The groups are shells around one centre, one inside the other: the same stretched ball of 7 dimensions in 7 sizes.
In the rows, 128 means zero.
Known rows, each followed by its group:
[121 130 162 116  87 161  66 131 125 107 111  89 125 107 120  83  98 152
 132  95 127 165 131  51 162] -> j288
[111 137 170 121 103 178  81 131 114 126 122  87 114  92 132 120  87 147
 122 124 126 157 136  46 181] -> j931
[127 165 163 145 105 179  91 166 128 122 118  98  92  78  97 106  69 140
 135 118 110 133 108  68 151] -> j642
[124 158 166 148  91 188  84 142 108 135 113  90  95  89 116 108  62 152
 119 132 116 138 114  60 174] -> j931
[114 149 165 122 119 167  89 155 136 116 128  96 115  85 110 119  91 139
 141 108 119 148 128  54 160] -> j576
[118 140 165 129  76 180  75 139 109 122 102  79 111 101 124  96  78 156
 129 122 118 145 116  68 182] -> j520
[117 126 164 119  73 169  69 129 118 116 105  77 122 107 131  92  87 159
 128 106 120 160 123  55 180] -> j931
[116 155 161 138 107 170  80 133 116 130 125  94 123 111 113 108  81 160
 133 116 124 141 125  50 180] -> j618
[131 137 158 129  78 158  77 139 135 112 117  91 118 109 106  84  79 157
 138  88 112 159 112  49 162] -> j576
[114 142 167 117 105 175  93 154 121 119 122  91 114  94 114 122  86 140
 145 122 120 146 127  63 182] -> j934
[121 130 161 114  80 164  78 139 119 110 112  88 129 119 113  92  90 154
 148 102 122 155 124  61 185] -> j576
[130 144 168 137  87 181  77 126 111 127 120  96  96  92 120 100  69 148
 109 119 123 163 127  40 166] -> j642
[103 155 170 120 133 180  89 152 114 124 126  96 117  87 118 132  99 136
 139 134 133 137 142  62 177] -> j618
[123 137 163 129  79 170  68 123 112 120 110  87 120 113 121  86  83 160
 125 108 125 158 125  50 177] -> j934
[120 151 165 133  99 178  82 131 103 129 123  98 117 114 112 107  78 154
 133 126 129 145 130  53 189] -> j618
[106 143 166 121 108 174  83 144 119 123 117  83 123  97 126 120  92 150
 138 122 123 142 129  61 184] -> j934
[114 139 160 134  82 166  59 116 112 125 106  78 131 117 131  84  89 172
 120 106 125 152 124  49 178] -> j520
[133 160 167 149 100 183  84 137 115 132 126 104  88  84 108 106  62 144
 111 123 120 152 121  43 156] -> j618
[115 135 160 112  91 161  84 152 129 108 114  86 132 114 109 100  95 152
 159 101 118 146 120  69 182] -> j576
[115 141 165 129  87 174  77 141 120 122 108  79 114  94 125 103  82 155
 128 115 116 147 118  60 174] -> j934
[118 126 159 107  81 156  70 133 119 103 109  88 142 130 113  81 103 158
 153  94 129 157 131  62 184] -> j618
[122 163 166 138 121 176  86 152 124 123 127 105 101  82 103 111  82 138
 129 118 124 143 128  54 151] -> j288
[133 144 162 129  95 163  84 151 141 110 124 101 102  86 100  95  79 140
 133  92 113 161 117  47 143] -> j520
[111 149 165 113 125 169  89 157 121 111 126 101 125 100 105 117 104 136
 155 117 132 141 139  66 173] -> j288
[132 142 161 139  76 167  74 136 134 119 114  87 103  92 114  87  69 156
 118  95 108 160 109  45 152] -> j642
[129 138 160 121  93 157  71 137 130 105 118 100 121 108 104  80  95 148
 138  89 126 163 129  49 153] -> j931
[116 152 165 136  89 184  90 156 114 128 108  81 105  92 116 113  70 151
 137 130 111 131 109  74 184] -> j642
[114 137 167 112  97 175  79 145 108 112 111  91 122 106 117 102  98 143
 144 122 132 148 135  70 183] -> j618
[110 141 163 124 108 163  74 133 128 120 122  87 127 100 125 107  96 155
 130 104 124 154 132  45 168] -> j288
[111 147 167 123 109 176  89 146 117 124 123  90 118  99 118 122  87 147
 141 124 123 142 129  60 186] -> j934
[118 144 176 117 115 188  92 147 108 122 126 102  97  78 119 129  86 126
 127 138 132 156 143  55 174] -> j642
[125 134 159 130  72 164  64 121 116 117 108  85 125 121 119  77  83 167
 127  98 122 159 120  50 175] -> j576
[101 128 165 100 100 166  83 154 124 108 109  76 136 103 126 114 107 147
 157 113 123 144 130  75 190] -> j642
[119 158 164 134 121 169  83 151 132 119 127 102 107  82 106 109  89 140
 130 109 123 147 128  51 146] -> j618
[118 154 168 132 111 180  79 143 112 123 118  98 105  86 115 108  86 141
 124 126 129 146 133  58 162] -> j288
[115 165 172 141 126 190  95 148 112 138 132 101  93  74 116 136  73 136
 120 141 124 139 131  51 169] -> j520
[121 165 168 139 112 190  91 149  99 131 122 104 101  97 104 117  74 141
 134 142 129 133 129  66 182] -> j642
[119 149 166 119 113 174  99 158 123 119 131 101 112  97 103 125  84 137
 151 120 121 144 128  60 180] -> j520
[126 146 157 134  85 162  82 145 131 118 117  90 119 111 103  92  76 160
 143  97 110 146 109  57 170] -> j934
[121 132 159 114  87 156  74 149 137 102 110  87 128 106 109  85  98 151
 149  88 118 155 120  62 161] -> j934
[134 140 158 128  77 161  71 136 123 108 112  97 119 117 101  73  83 155
 139  93 121 158 119  56 163] -> j931
[127 163 171 145 106 195  93 146 103 136 125 103  84  81 110 122  61 138
 117 143 122 142 125  55 172] -> j520
[126 134 166 112  97 167  84 142 124 109 124 100 114  99 110 103  91 138
 139 104 126 165 134  49 167] -> j288
[118 124 158 117  68 158  59 118 114 111 102  79 141 133 125  72  96 170
 136  94 127 160 126  55 186] -> j520
[121 160 168 133 111 186  90 153 104 125 120 103 103  94 104 115  80 138
 138 137 129 135 129  69 177] -> j618
[118 128 159 123  76 158  69 126 130 116 112  78 131 114 126  89  87 167
 131  91 115 160 118  46 176] -> j931
[123 147 164 123 104 169  93 154 127 116 127 100 112  99 102 113  81 142
 147 110 118 149 123  57 173] -> j576
[125 143 162 119  97 165  81 151 123 106 116  99 119 106 100  91  93 142
 149 103 125 150 127  65 164] -> j934
[118 140 168 114 109 171  84 155 130 108 119  96 108  80 113 109  97 131
 137 110 125 157 133  59 154] -> j288
[120 143 159 134  88 162  72 139 135 118 113  84 119  99 116  90  83 160
 129  95 112 151 113  52 158] -> j288
[117 137 159 118  88 160  78 153 133 106 108  83 128 106 110  90  94 153
 152  96 115 145 115  70 168] -> j934
[128 148 166 135 100 173  83 141 127 122 125  99  98  84 112 105  75 143
 120 109 117 158 123  44 154] -> j576
[135 151 161 137  92 169  83 141 124 119 125 105 105 104  97  92  72 149
 133 103 118 154 119  48 161] -> j576
[109 155 165 132 112 177  76 132 103 129 118  92 125 110 120 109  91 156
 132 129 134 137 135  59 185] -> j520
[118 130 161 109  87 160  75 137 117 106 112  90 138 126 112  89 101 155
 154 101 129 154 131  63 187] -> j931
[123 153 159 139  95 167  79 133 119 127 122  94 122 118 107  97  76 163
 136 108 119 143 118  50 179] -> j931
[127 154 163 134 113 166  89 152 140 119 133 104 103  83 101 110  78 141
 132 101 114 153 121  43 147] -> j642
[131 155 164 131 109 172  86 147 119 116 128 112 105 100  95 100  81 138
 138 112 127 151 130  53 160] -> j288
[114 153 164 138  99 177  87 148 122 131 117  84 110  93 118 117  73 155
 133 122 112 136 113  60 178] -> j931
[134 158 157 154  76 172  78 135 117 130 115  93 108 114 101  84  59 167
 129 107 110 141 103  54 172] -> j618
[122 137 167 114 101 169  87 143 122 114 126  99 115 100 111 110  88 140
 140 110 125 160 133  50 174] -> j576
[108 150 173 127 111 190  88 143 101 132 118  89 106  87 128 129  82 142
 126 145 129 140 134  62 188] -> j520
[121 127 169 111  88 173  80 143 123 110 113  88 108  87 124 105  90 138
 130 111 122 166 130  55 168] -> j642

New rows, each followed by its group:
[118 145 165 118 108 172  81 144 112 113 120 101 121 107 108 103  96 142
 144 117 133 148 137  62 175] -> j934
[114 156 161 141 103 172  75 131 112 131 118  90 123 112 116 102  82 163
 129 118 125 138 124  54 179] -> j931
[119 146 163 120 108 167  94 161 134 114 125  95 114  93 104 115  86 140
 150 108 116 145 121  61 168] -> j934
[107 159 165 132 118 179  90 158 120 127 119  88 113  86 115 124  85 145
 140 129 119 128 122  69 174] -> j520
[115 139 165 111 107 167  86 147 119 112 123  96 127 110 109 110  98 143
 153 112 129 149 135  62 182] -> j934
[126 132 157 128  77 154  66 118 127 116 118  89 133 126 116  79  85 169
 131  85 120 165 122  37 172] -> j642
[126 163 166 137 111 183  97 162 117 124 125 105  96  87  96 116  72 136
 140 128 119 136 120  66 167] -> j576
[134 159 164 137 109 175  90 153 123 119 129 112  96  89  92 103  74 136
 134 114 122 149 124  53 152] -> j288
[125 141 164 125  95 167  86 147 133 116 124  94 108  91 110 106  79 144
 134 103 114 158 120  49 162] -> j934
[111 122 165 105  92 160  69 132 127 106 112  82 133 105 130  96 106 151
 136  97 128 166 136  51 172] -> j288
[127 151 169 135 100 183  92 149 122 127 125  97  89  76 113 119  67 137
 121 124 115 153 120  50 163] -> j931
[126 146 160 129  81 170  86 156 123 115 110  88 113 106 101  94  76 152
 150 109 112 139 108  73 176] -> j288
[130 165 161 146  98 177  96 162 124 126 122 100  98  95  92 107  62 147
 143 118 109 131 105  66 168] -> j520
[120 131 162 113  83 165  72 145 121 104 104  86 124 106 115  84  98 148
 144 102 125 154 125  69 169] -> j520
[112 147 171 114 123 178  91 150 115 119 128 101 113  89 115 128  95 132
 140 128 132 149 142  58 177] -> j934
[117 156 162 130 106 172  86 162 126 115 114  92 112  92 104 104  87 144
 146 115 118 133 117  73 163] -> j931
[111 131 166 101 104 165  85 157 127 102 115  89 128  99 115 108 106 138
 156 107 126 151 133  70 175] -> j576
[119 140 162 134  82 170  73 123 116 128 116  83 122 113 125  98  77 166
 124 110 119 153 120  46 184] -> j288
[112 146 159 120 114 157  81 153 138 110 122  92 131 102 107 104 101 149
 151  97 121 144 126  59 162] -> j931
[131 146 166 135  94 174  80 140 129 120 121  97  94  79 113 100  73 142
 115 107 116 163 121  42 147] -> j642
[109 162 170 131 128 185  96 158 115 130 127  97 105  81 113 135  84 136
 137 139 125 131 130  65 175] -> j618
[127 158 164 133 101 178  92 164 118 117 117 101 102  94  95 104  76 139
 147 121 119 135 117  74 167] -> j931
[127 140 162 135  75 170  69 135 123 118 106  84 107  96 119  83  77 157
 121 103 115 156 113  55 159] -> j520
[114 131 158 111  88 155  74 140 128 106 112  84 142 123 114  90 101 159
 155  93 122 151 124  62 181] -> j934
[113 141 159 115 107 155  81 156 140 105 118  90 133 104 106  99 102 149
 156  93 119 145 123  64 163] -> j288
[131 165 164 141 113 176  92 158 125 121 128 110  95  86  91 107  73 136
 136 116 119 142 120  57 151] -> j288
[124 147 163 129 102 167  82 150 135 115 121  95 106  84 109 102  83 142
 131 102 116 154 121  52 150] -> j934
[110 144 165 111 121 165  91 152 126 114 130  98 129 104 109 121 100 141
 154 112 128 146 137  58 179] -> j618
[112 148 169 122 107 182  88 150 109 122 116  90 111  93 118 119  87 141
 138 132 126 140 130  68 183] -> j934
[113 140 163 117  94 171  89 155 122 116 114  84 123 104 113 112  87 149
 153 115 117 140 119  71 187] -> j288
[111 140 159 121  93 161  68 137 120 112 107  83 139 119 117  87 101 161
 146 102 127 144 126  65 177] -> j288
[108 139 172 118 108 181  82 135 110 126 121  87 114  90 133 125  90 143
 124 131 130 154 139  51 184] -> j931
[122 149 164 136  82 183  86 146 110 128 110  85 105 100 114 106  67 154
 134 127 114 138 111  68 186] -> j931
[119 154 169 138 105 185  79 131 102 132 120  97 104  95 120 111  77 148
 117 133 130 147 133  51 176] -> j288
[128 164 167 144 111 185  90 143 109 132 130 108  94  91 103 115  67 141
 124 130 125 144 127  50 167] -> j288
[108 152 173 114 137 182  90 151 109 119 130 106 113  86 114 130 103 126
 138 136 142 146 152  60 172] -> j642
[110 153 172 129 118 186  92 144 110 132 127  94 105  85 123 134  81 140
 127 138 126 143 134  54 182] -> j931
[128 150 160 148  73 175  74 132 116 130 109  84 107 106 115  88  63 166
 121 111 110 144 105  55 173] -> j288
[115 130 157 120  85 152  69 130 136 112 114  80 138 117 121  88  95 166
 139  85 117 158 120  48 172] -> j931
[118 145 170 134  95 184  77 130 110 131 117  89 101  86 129 111  76 148
 111 128 124 155 129  47 172] -> j618
[117 140 167 105 126 162  89 152 132 104 134 108 122  95 104 115 107 129
 150 104 133 160 146  51 160] -> j520
[116 150 162 128  97 174  86 149 113 122 115  89 122 112 108 107  83 154
 149 121 121 134 119  70 189] -> j288
[108 147 174 107 138 179  96 155 115 116 134 106 114  84 114 138 104 122
 144 133 139 150 152  58 176] -> j642
[134 168 164 158  96 185  91 147 116 137 124 101  85  86 100 108  51 150
 119 126 110 138 107  53 162] -> j520
[118 153 166 129 101 180  88 159 115 119 112  91 107  91 108 108  82 142
 142 126 120 135 120  75 173] -> j288
[123 144 161 128  97 165  68 125 115 117 118  98 125 116 112  86  92 156
 130 104 132 156 134  48 168] -> j288
[132 137 158 130  72 162  77 144 134 111 112  88 111 103 106  82  75 156
 136  90 108 157 107  55 160] -> j288
[102 140 164 121 105 168  80 141 125 123 116  77 130 100 130 117  94 157
 138 114 119 143 125  58 183] -> j520
[108 153 164 126 120 171  89 151 126 124 127  91 122  95 114 124  90 147
 143 118 121 138 127  58 176] -> j618
[112 155 168 138 101 186  83 145 109 132 112  84 105  87 124 116  76 150
 125 135 120 135 121  65 179] -> j618
[104 151 163 132 106 173  81 142 117 130 115  80 126 103 124 116  87 160
 137 123 120 132 122  63 186] -> j642
[115 119 154 108  71 145  60 127 130 100 103  77 154 137 119  68 108 171
 152  77 123 160 123  59 180] -> j642
[126 162 164 153 100 180  79 136 118 135 121  96  95  87 113 103  65 153
 112 120 116 144 116  47 157] -> j618
[129 148 161 129 101 165  83 135 121 119 130 106 117 112 101  98  81 150
 138 104 125 156 128  44 170] -> j618
[126 154 163 139  96 175  77 142 117 121 115  96 105  96 108  93  78 149
 127 114 122 146 120  58 159] -> j934
[124 146 165 136  97 172  71 120 116 127 124  96 111 101 121  99  80 155
 112 110 126 161 131  35 165] -> j618
[127 147 155 124  96 154  86 160 140 105 120  98 125 112  89  89  88 150
 163  87 113 143 112  66 161] -> j642
[115 156 167 128 131 172  89 143 125 125 138 106 112  88 110 125  90 138
 131 117 129 151 139  41 162] -> j642
[105 122 162 103  90 157  64 136 128 103 103  75 142 110 131  90 114 156
 143  95 127 157 133  63 174] -> j642
[102 135 163 109 109 162  79 139 121 115 120  84 143 116 123 113 106 155
 151 109 129 146 136  59 191] -> j520
[127 154 162 144  88 177  74 133 110 127 113  94 107 105 111  90  73 157
 123 117 121 145 118  56 169] -> j934
[112 149 174 120 122 186  87 147 110 123 123  98 102  76 122 127  92 129
 125 136 133 150 143  57 168] -> j618
